The rows come from 7 hidden closed curves, with some noise, and rows from the same curve form a group. Each curve winds through 6 dimensions. The rows are also pushed far along 4 directions, which tell nothing about the answers.
(in the rows, 128 means zero)
Known rows, each followed by its group:
[140 143 125 103 143 144 124 122 127 126 119 137 106 119 151 137 123 131
 122 139 115] | j369
[142 164 130 124 145 130 130 121 144 111  99 107  75 172 124 123 111 109
 121 122 126] | j417
[153 114 184 138 188 122 166 118 152 160 146 160  89 149 110 134 136 152
 122 167 111] | j369
[119 171 108 164 114  80 161 121  96 118 106 129 135 143 148 169 141 141
 145  93  87] | j369
[125  58 148 113 154 134 138 172 136 137 160 118 162 114 118 106 146 139
 103 174 137] | j864
[137 169 123 103 129 131  96 110 133 122  83 139 122 150 165 151 128 123
 134 115 127] | j246
[131 133 122 143 151 136 123 125 137 118 108 116 124 147 121 127 113 110
 128 122 132] | j297
[134 140 149 134 133 151 112 147 111 125 126 117 142 115 139 140 127 126
 124 136 134] | j433
[115  94 133 123 123 106 131 145 108 119 137 123 152 142 113 105 124 127
 154 150 135] | j864
[127 105  96 124 119 174 138 140 101 117 121  96 125 105 121 107  94 113
 128 137 154] | j417
[154 152 130 106 137 160 113 121 131 122 106 115 110 130 161 149 129 127
 122 122 133] | j417
[109 134   4 114  54  42  98  97  70  91  88  60 172 114 192 124 160  97
 116  97  79] | j864
[123 138  74 188  98 112 172  94  61 129 108 111 151 109 135 153 113 129
 168  90 114] | j433
[139 133 108 166  98  76 175 101  75 128 138 103 113 113 141 133 148 141
 131 129  83] | j417
[127 173 121 196  93 128 153 111  52 130 117 113 145 109 130 160 107 133
 171  96 121] | j433
[133  99 118 107 127 154 108 141 111 116 125 105 134 117 136 107 112 115
 133 155 150] | j369
[142  94 148 115 155 152 156 137 145 142 149 139 125 113 128 132 136 148
 118 144 128] | j679
[141 127 112 112 129 228 147 121 115 159 107 133 121  97 129 147  84 137
 144 116 188] | j297
[118  74 141 118 153  95  80 160 177  99 155 118 146 143 119  96 154 109
 100 160 123] | j297
[ 98 108  51 190  19 102 181 126   6 127 146  76 176  54 124 118 121 135
 154 110 123] | j864
[137 144 139 142 123 105 151 103  96 160 120 134 110 139 125 132 124 141
 145 149 122] | j679
[140 134 163 134 166  82 131 101 164 126 129 164 107 178 121 136 143 136
 149 129  97] | j297
[128 122 102  95 142 153  91 138 166 117 127 100 143 121 133 111 124  97
  94 115 142] | j246
[137 156  97  68 128 188  58 123 155 102  86 118 123 125 168 136 108  97
 121 106 158] | j297
[112 114  82 137 107 115 156 129  88 142 124 126 156  90 144 140 136 140
 118 125 109] | j679
[ 99  87  65 153  65  50 133 131 110 103 143 101 164 122 140 130 164 133
 133 106 110] | j297
[137 132 155 139 155 126 116 124 167 130 112 130 119 177 113 132 128 120
 132 120 145] | j369
[131 107 147 134 140  60 151 126 125 114 158 124 120 157 117 111 149 136
 143 146  89] | j369
[126  98 121 117 150 113 153 132 138 147 134 132 135 130 120 119 138 137
 109 145 119] | j679
[117 119 127 119 112 108 136 161 117  99 131 115 142 141 137 126 137 132
 129 127 119] | j864
[121  89 142  98 131 146 110 157 156 108 144 127 137 140 109  99 121 120
 133 140 157] | j246
[122 163  92 130  87 113 121 111  87 114  87 135 135 129 165 158 124 132
 158 104 119] | j246
[113  64  92 100 114 111 121 150 149 108 140  87 172 130 117  88 146 109
 102 121 139] | j369
[149 137 141 111 140 151 133 110 128 136 119 123  97 140 129 124 115 128
 141 137 139] | j679
[126  61 118 106 167 159 115 146 156 132 136 141 152 112 125 117 124 126
 119 152 146] | j433
[155 127 144 104 150 170 124 122 135 128 126 128  99 120 146 134 122 132
 123 145 134] | j679
[133 102 135 121 121 151 138 123 114 136 149 115 125 116 103  94 106 125
 146 142 155] | j369
[128 116 137  64 160 129  92 139 185 103 115 136 112 173 121  92 123 109
 119 140 137] | j864
[125 112 123 100 159 169  94 135 151 120 117 139 148 121 127 115 107 106
 126 130 145] | j297
[146 125 158 152 131 102 157 117 112 141 147 131 123 128 137 147 152 153
 137 136 106] | j417
[132 111 101 126 117 119 157 125 109 126 134 121 137 102 152 141 148 144
 121 120 104] | j679
[125 137 142 186 127  21 168 113 115 119 143 142 115 150 133 149 178 151
 126 129  48] | j679
[118 107 116 136  95  72 111 116 111 110 156 126 142 112 132 107 153 125
 138 138  99] | j297
[145 175 180 152 128  63 139 102 142 136 144 138 100 168 123 139 163 139
 132 117  90] | j417
[107 163  63 164  69 104 161 118  74 128 114  96 151 101 139 147 127 124
 130  78 115] | j246
[143 153 138 152 134 152 155 112 101 161 112 142 114 115 142 167 119 149
 136 131 131] | j433
[150 124 172 159 146 124 154 124 130 148 152 121  96 134 109 126 136 141
 119 156 124] | j864
[120 141  71 150  95 187 142 118  83 147  94 124 142  89 150 175  92 136
 153  97 169] | j297
[119 172  98 114 111 115 113 133 164 102 106 115 125 140 153 145 151 115
  88  73 108] | j864
[120 125 129 127 105 163 123 136 105 124 125 131 136 120 119 126  98 128
 162 127 163] | j246
[117 167 115 132 103 119 134 113 119 136 109 134 135 142 124 140 118 127
 144  93 134] | j679
[118 165 106 141 130 140 127 135 126 142 107 131 141 117 145 164 123 129
 114 103 127] | j246
[109 100 141 135 131 143 149 165 111 129 150 138 165 110 106 121 115 140
 142 135 143] | j369
[124  93 142 111 142 147  94 138 152 134 145 125 143 127 102  93 117 110
 125 149 159] | j864
[135 109 115 153 106  98 157 105  83 129 141 110 120 119 123 118 129 136
 154 143 114] | j679
[ 96  52  61  87 115 175 115 175 135  98 150 100 164  59 119  72 116 102
  77 143 145] | j417
[131  52 128 113 168 166 132 140 149 128 146 134 141 115 104  98 109 122
 133 159 152] | j433
[144 123 143 152 124 144 146 121 116 140 137 112 101 125 112 123 119 132
 132 142 146] | j297
[156 155 190 164 184 152 154 119 171 161 116 160  73 177 113 174 116 152
 139 133 147] | j297
[115 183  82 185  53  41 173  91  63 116 118  93 122 136 133 139 148 127
 145  79  78] | j417
[132 144 127 123 140 129 131 147 154 124 128  98 110 145 123 128 134 118
  93 120 129] | j246
[148 149 195 119 156 206 109 130 149 150 147 157 100 111 106 121 102 129
 128 147 163] | j297
[108  58 127 181 139 163 168 147  63 144 167 152 163  61  91 111  88 144
 169 172 140] | j433
[125 104 123 108 135  98 123 137 131 129 127 107 163 147 131 116 148 122
 118 135 122] | j864
[138 127 109 121 139 114 135 116 127 131 118 113 119 129 147 133 143 126
 107 135 108] | j246
[118 129 140 176 106  79 153 138  85 123 149 125 147 119 123 134 147 142
 137 136  96] | j433
[133 131  92 100  97 162 115 120 111 107 116  97 129 107 148 119 115 114
 133 109 143] | j679
[134  96 145  70 157 118 103 166 170  86 137  99 124 164 134  91 145 112
 101 151 122] | j369
[130 137 128 106 131 157 124 151 134 133 113 116 121 131 138 133 123 127
 107 135 148] | j246
[136 153 135 139 135 144 151  98 120 145 117 148  82 136 108 125  99 129
 148 132 133] | j864
[128 113 188 142 175 136 114 139 165 137 157 170 133 137  95 117 125 131
 132 149 133] | j297
[ 99  64 154 194 141  47 180 146 116 142 184 164 149 123  80 115 151 158
 139 169  92] | j864
[122 134  98 122 110  60 120 132 128 105 107  92 152 170 159 142 166 122
 121 101 103] | j417
[136 126 149 136 151 131 122 125 127 165 130 120 132 130 115 120 128 125
 112 158 141] | j246
[140  78 147 171 136 153 148 120  79 176 150 125 151  99 108 129 110 144
 163 176 164] | j433
[129 137 124 166 146 119 166 119 122 124 128 145 123 122 129 153 130 140
 135 109  98] | j679
[124 161  90  64 112 158  95 129 186  98  96 106 131 146 146 121 130  99
  92  62 143] | j369
[134 175  96  79 141 188  85 145 159  98  84 117 103 130 177 162 109 111
 105  99 145] | j246
[124 112  98 127 117 137 125 134 121 107 139 126 145  88 150 134 140 130
 111 120 109] | j417
[128  89 154 138 122 115 149 150 126 126 163 106 132 132  97  93 137 132
 123 149 136] | j864
[130 111 108 145 105 125 137 102  97 148 125 131 131 117 125 133 115 136
 161 137 144] | j433
[138  94 179 128 168 146 115 145 164 120 149 127 135 155  91 100 119 117
 140 141 155] | j433
[115  91 127 138 114 103 150 131 116 140 145 122 161 122 105 106 140 132
 128 133 127] | j246
[139 149 138 153 150 118 134 105 113 144 112 145 106 145 126 143 111 131
 155 143 121] | j679
[129 180 100  99 139 172  91 126 154 100  87 119  85 133 146 128 101  96
 105 109 133] | j417
[138  95 161 128 157 111 148 148 161 117 145 122 133 159 121 127 152 139
 120 129 119] | j417
[133 135 170 166 160 137 134 126 136 133 133 152 128 149 102 140 111 132
 161 125 136] | j433
[124  71 149 113 149  98  91 172 149 103 158 103 165 129 133  99 162 120
  94 171 116] | j433
[138  43 177 143 182 146 145 156 147 130 183 150 127 104  97 101 130 144
 123 191 129] | j417
[140 138 129 120 126 177 119 122 134 135 111 123 108 122 125 123 106 120
 122 128 159] | j369
[130 130 143 120 120 136 105 125 131 114 130 124 114 139 117 107 114 114
 142 135 143] | j369

New rows. What belongs after each?
[126 104 156 154 144 119 152 134 142 144 148 137 146 143  96 127 133 138
 137 125 138] | j433
[ 94 115  35 124  68 136 102 126  99 111 120 105 162  67 145 113 117 105
 113 105 134] | j864
[120 134 128 110 153 161 124 138 137 151 109 141 130 123 121 123 112 123
 106 141 142] | j679
[ 96 109  42  84  82  87 119 139 124  91 132 106 174  90 162 112 160 117
  94  94  89] | j369
[120 130 158 112 142 227 131 155 160 143 138 159 113 106  86 116  82 127
 127 122 188] | j864
[117 123  69  96 116 147  94 113 130 138 104 107 163 104 144 116 123 103
 105 110 143] | j864
[130  99 157 165 130 139 138 148 110 150 161 123 145  99 112 129 131 139
 125 155 142] | j864
[127 190  84 152 106 156 118 113  88 138  97 104 126 103 151 164  99 114
 129 100 140] | j246
[109  93  96 179 131  33 156 131 108 106 137 121 137 140 129 128 155 133
 124 147  67] | j417
[145 160 128 128 108 120 144 106 117 118 126 100  89 136 126 115 129 120
 121 115 115] | j417
[ 99 112 115 167 120 122 153 136  95 146 136 133 158 109  87 106 107 124
 135 136 134] | j679
[138 153 123 145 121 116 151 109 126 126 124 126  80 131 128 129 129 131
 119 123 108] | j864
[100  82  99 151 121  15 159 123 106 120 142 136 158 150 117 108 161 137
 139 147  72] | j864
[141 109 144 179 119 117 172 118  59 156 148 117 121 106 114 128 118 148
 155 169 126] | j864
[116  82 117 148 112 176 142 130  55 173 136 149 176  62 120 126  96 145
 162 169 167] | j246
[121 142 147 149 141 159 129 147 131 150 135 130 133 124 106 139 108 129
 129 130 158] | j246
[119 130 112  98 137 183 106 139 120 143 102 136 167 113 137 137  99 121
 138 124 164] | j864
[110 107  73 109  70 124 102 143  82 102 116  87 158 105 147 108 121 112
 133 130 146] | j246
[121  84 115  82 138 158 115 148 159 111 135 132 147 118 128 106 126 122
 118 126 145] | j246
[136 152 142 149 144 144 148  97 116 153 116 167 118 133 121 154 104 142
 172 114 132] | j297
[131 130 120 153 140 132 135 136 132 127 116 109 120 132 127 138 125 120
 111 124 127] | j297
[125 121  77 127 113  79 141 129 116 111 121  94 128 124 157 133 156 127
  97 121  88] | j246
[139 161 178 152 140 127 146 133 146 141 133 129 119 159 113 146 136 139
 127 111 131] | j864
[137 183  97 129  90 149  94 119  80 109  90  94 133 109 175 156 116 113
 136 107 130] | j433
[116  91 142 173 146  90 169 138 146 137 149 134 139 150  91 125 141 139
 128 128 120] | j297
[121 113  93 130  91 108 148 125  97 133 130 109 143 104 140 128 142 138
 119 125 121] | j433
[106 131  86 142 102 135 138 129  84 119 117 151 141  84 147 145 112 137
 145 123 117] | j433
[146 209 122 173  92 129 147  67  61 161  90 115 108 132 132 155 103 125
 168  99 130] | j246
[136  98 126 170 130 104 182 109 103 152 135 129 116 137 112 141 127 149
 155 138 126] | j297
[129 212  91 148  98 235 136 108  75 150  80 153 100  68 154 184  64 133
 152  89 164] | j864
[143 158 162 170 128  34 132  92 132 124 143 152  87 159 141 150 173 145
 139 139  64] | j297
[130  88  91 105 122 107 134 125 141 118 123 111 134 131 143 122 146 128
 117 126 122] | j297
[140 166 140  93 149 144  93 149 176  97 104 126 100 153 165 154 144 121
  91 112 119] | j864
[120 105  81  95 132 163 110 123 126 148 115 123 156  94 132 109 112 112
 111 133 152] | j864
[127 177  93 117 114  83  93 103 171  92 103 118  92 161 150 131 150 104
 100  88  93] | j864
[132 126  84 110 113  95 108 104 126 106 105 120 127 134 166 140 143 123
 136 116 107] | j297
[134 130 160 160 167  95 159 108 157 157 141 158 101 151  99 129 141 139
 118 140 104] | j864
[138  79 155 115 143 128 132 146 140 136 162 124 149 114 129 119 155 143
 111 153 127] | j417
[136 208 103 185  79  47 139  83  79 127  90 103 125 157 171 189 160 134
 149  77  82] | j433
[118 154 116 150 131 114 147 117 103 154 107 139 127 126 124 138 120 132
 124 133 116] | j679
[118 105 133 149 126 105 145 131 137 132 142 127 155 139 109 125 140 132
 133 114 129] | j433
[126 110 182 126 164 120 139 137 169 153 150 156 127 165  84 112 129 137
 135 144 144] | j679
[142 157 144 137 127 152 140 127 113 137 120 107  94 140 121 131 109 127
 131 135 148] | j246
[134 135 110 118 127 132  91 115 130 112 111 127 122 130 150 133 122 114
 140 127 131] | j297
[137 150 163 169 138 157 135 135 139 140 129 129 106 140 103 142 109 128
 133 122 157] | j297
[115 110 133 164  98  81 167 126  88 142 142 127 146 132 106 118 138 144
 149 135 119] | j246
[118  89 114 120 132  27 116 113 152  97 145 133 146 156 136 103 175 122
 125 133  69] | j297
[135 161 104 136 129 120 147 118 111 125  94 104  99 148 142 142 119 121
 121 120 115] | j417
[133 154 120 136 125 159 139 119 113 130 116 121 124 108 126 127 113 117
 119 111 128] | j297
[126 119 135 118 125 112 134 132 148 117 139 131 108 131 117 104 144 127
 104 135 113] | j369
[136 133 173 210 146  85 169 101 114 155 129 146 111 172  93 144 124 145
 167 136 122] | j369
[135 143 123 130 148 124 133 111 135 135 113 154 120 127 151 155 135 137
 124 120 106] | j297
[119  78 135 146 161 107 153 149 153 117 158 142 145 123 109 118 145 136
 113 136 103] | j679
[154 157 175 144 177 160 163 123 136 158 115 137  72 160 106 138 100 136
 131 149 141] | j417
[130 148 127 144 101 165 157 118 114 141 125 121 120 119 111 134 107 132
 145  95 157] | j297
[130 174 152 130 147 204 120 148 142 152 115 132 117 127 114 152  91 125
 123 112 177] | j246
[115 128 122 142 118 143 146 144 133 135 140 133 141 104 117 134 131 135
 108 110 133] | j864
[126 108 142 123 116 105 105 122 133 118 156 134 134 118 123 105 141 125
 132 143 117] | j297
[123 116 103 107 119 113 134 118 121 144 120 120 139 136 128 120 129 130
 131 132 136] | j679
[145 137 178 149 172 109 153 135 151 134 137 157  84 153 124 148 141 152
 120 156 102] | j864
[115 110 101 163 113  56 151 125 112 110 143 105 146 124 124 111 159 122
 107 123  76] | j297
[148 163 143  63 133 176  76 123 189 114 109 142  96 142 159 143 131 121
 114 106 151] | j297
[122 174  96 153  80 147 154  91  66 148 118 150 137  75 148 163 114 143
 157  91 118] | j297
[137 137  96 122 126  78 125 121 140  76 105  86  95 171 149 116 145 107
 113 114  90] | j417
[130  74 152 164 173 170 158 145 115 150 161 163 140  80 111 134 111 151
 139 171 133] | j679
[121  73 170 103 162  66 112 159 172 103 154 130 140 188 103  85 153 124
 128 167 117] | j864
[138 176 119 145 107 249 136  98  82 161  92 143 119  94 118 158  48 127
 190  92 204] | j433
[120 142  72  87 119 136  80 120 138  89  92 106 149 127 159 117 125  92
 114  93 120] | j297
[128 141 116 131 108 114 148 102 122 132 124 142 125 129 134 142 136 139
 144 101 116] | j297
[144 125 147 137 162 101 129 117 169 129 116 143  98 180 132 155 139 137
 137 128 124] | j297
[140 124 128 121 130 122 127 131 132 109 133 129 119 112 160 140 150 136
 108 130  99] | j679
[134  84 148 105 174 150 112 152 193 132 130 140 122 156 120 131 132 132
 115 147 159] | j297
[111  92  78 102  96  98 113 147 117 113 128  81 190 117 145 107 157 113
 103 114 122] | j864
[131 150 110  98 125 153 120 120 144 109 102 133 119 136 148 141 121 123
 134  96 130] | j246
[105 155  85 177  84 124 140 126  67 144 121 111 161  94 128 149 111 125
 143 104 134] | j246
[130 157 133 139 112  95 126 111 109 141 128 112 110 139 122 116 133 122
 123 137 118] | j417
[126  96 120 116 130 131 134 138 145 118 148 119 109 115 117  98 134 125
  98 150 124] | j864
[149 162 172 109 164 202 107 109 171 157 115 149  89 149  97 118  87 113
 135 126 177] | j864
[167 175 189 133 169 242 130 107 129 192 111 139 100 122 110 149  79 131
 143 133 194] | j864
[146 151 139 121 121 160 125 123 157 128 113 115  91 156 128 144 120 128
 130 104 164] | j297
[128 160 144 155 113 130 135 117  89 158 110 131 130 132 125 142 115 134
 146 136 143] | j246
[148 210 137 155 111 125 132  98 142 120  87 112  68 184 139 172 121 127
 144  75 137] | j297
[124  90 124  94 160 230 122 144 131 166 129 157 140  74 113 112  81 129
 120 164 183] | j864
[148 182 126 135 123 165 112  92 104 132  95 133  95 125 149 154  97 121
 159 114 140] | j297
[139 135 175 148 146   5 149 113 190 108 153 138  87 206 122 132 200 144
 105 121  57] | j297
[138 104 156  90 160 133  90 158 213 104 150 113 108 147 124 102 159 113
  65 140 130] | j864
[120 162 106 149 112 133 143 141 113 130 121 100 120 123 129 145 119 125
 115 108 133] | j246
[142 124 165 149 142 106 123 110 135 129 136 134  94 158 106 112 124 126
 148 155 129] | j369
[115 139 106 172  83 139 155 132  97 138 135 112 140  95 121 146 125 138
 125 100 141] | j297
[153 165 138 134 126 143 135 114 141 127 110 109  80 148 139 145 127 128
 118 114 135] | j297
[138 113 242 207 172 134 198 147 122 179 183 172 112 142  59 140 119 171
 159 168 142] | j864
[141 148  94  85 107 156 101 128 130 106 104 100 138 113 181 148 142 120
 108  96 128] | j417
[138 183 135 111 120 115 111 114 143 111  99 114  92 166 138 123 133 112
 112 107 116] | j679
[130 115 147 141 140 128 127 146 112 140 134 128 151 128 130 139 131 138
 136 148 135] | j864
[101  70  96 120 109 135 139 141  87 132 141 130 161  95 104  88 102 125
 151 158 149] | j864
[142  92 126 132 119 102 146 122 108 118 154  98 119 114 131 103 148 131
 118 155 107] | j417
[117 167  96 170  56 119 166 105  44 146 125 130 146  82 147 165 124 152
 160  94 117] | j679
[147 191 138 129 149 140 142 110 145 135  94 147  76 149 148 166 126 136
 117 109 109] | j864
[145 151 168 160 145  86 126 107 122 131 127 132 100 172 122 136 131 131
 157 146 113] | j864
[ 99  12 168 124 152 131 143 210 155 126 204 141 181 102  79  81 146 147
 103 186 148] | j864
[121 116 110  98 104 122 102 145 126 120 125  90 156 135 133 108 135 113
 117 125 148] | j417
[120  99 131  84 145 220  96 153 139 136 145 143 165  63 119  97 103 114
 104 142 162] | j297
[116 109  97 159 117 118 143 116 118 148 122 133 155 111 122 140 131 133
 129 114 131] | j369
[115 138 121 131 110 121 145 137 144 111 136 126 113 131 110 115 130 124
 113 102 124] | j864
[148 192 131  67 136 240  68 132 145 121  74 119 106 130 160 149  81 104
 130 104 187] | j864
[127 141 108  77 145 233 110 139 162 147 105 138 129  90 134 130  98 116
  91 109 174] | j864
[155 193 173 152 150 112 145  75 126 159  95 156  90 175 127 156 127 138
 154 114 113] | j246
[124 141 125 119 107 103 143 127 133 127 128 120 129 140 127 123 144 130
 117 108 118] | j679
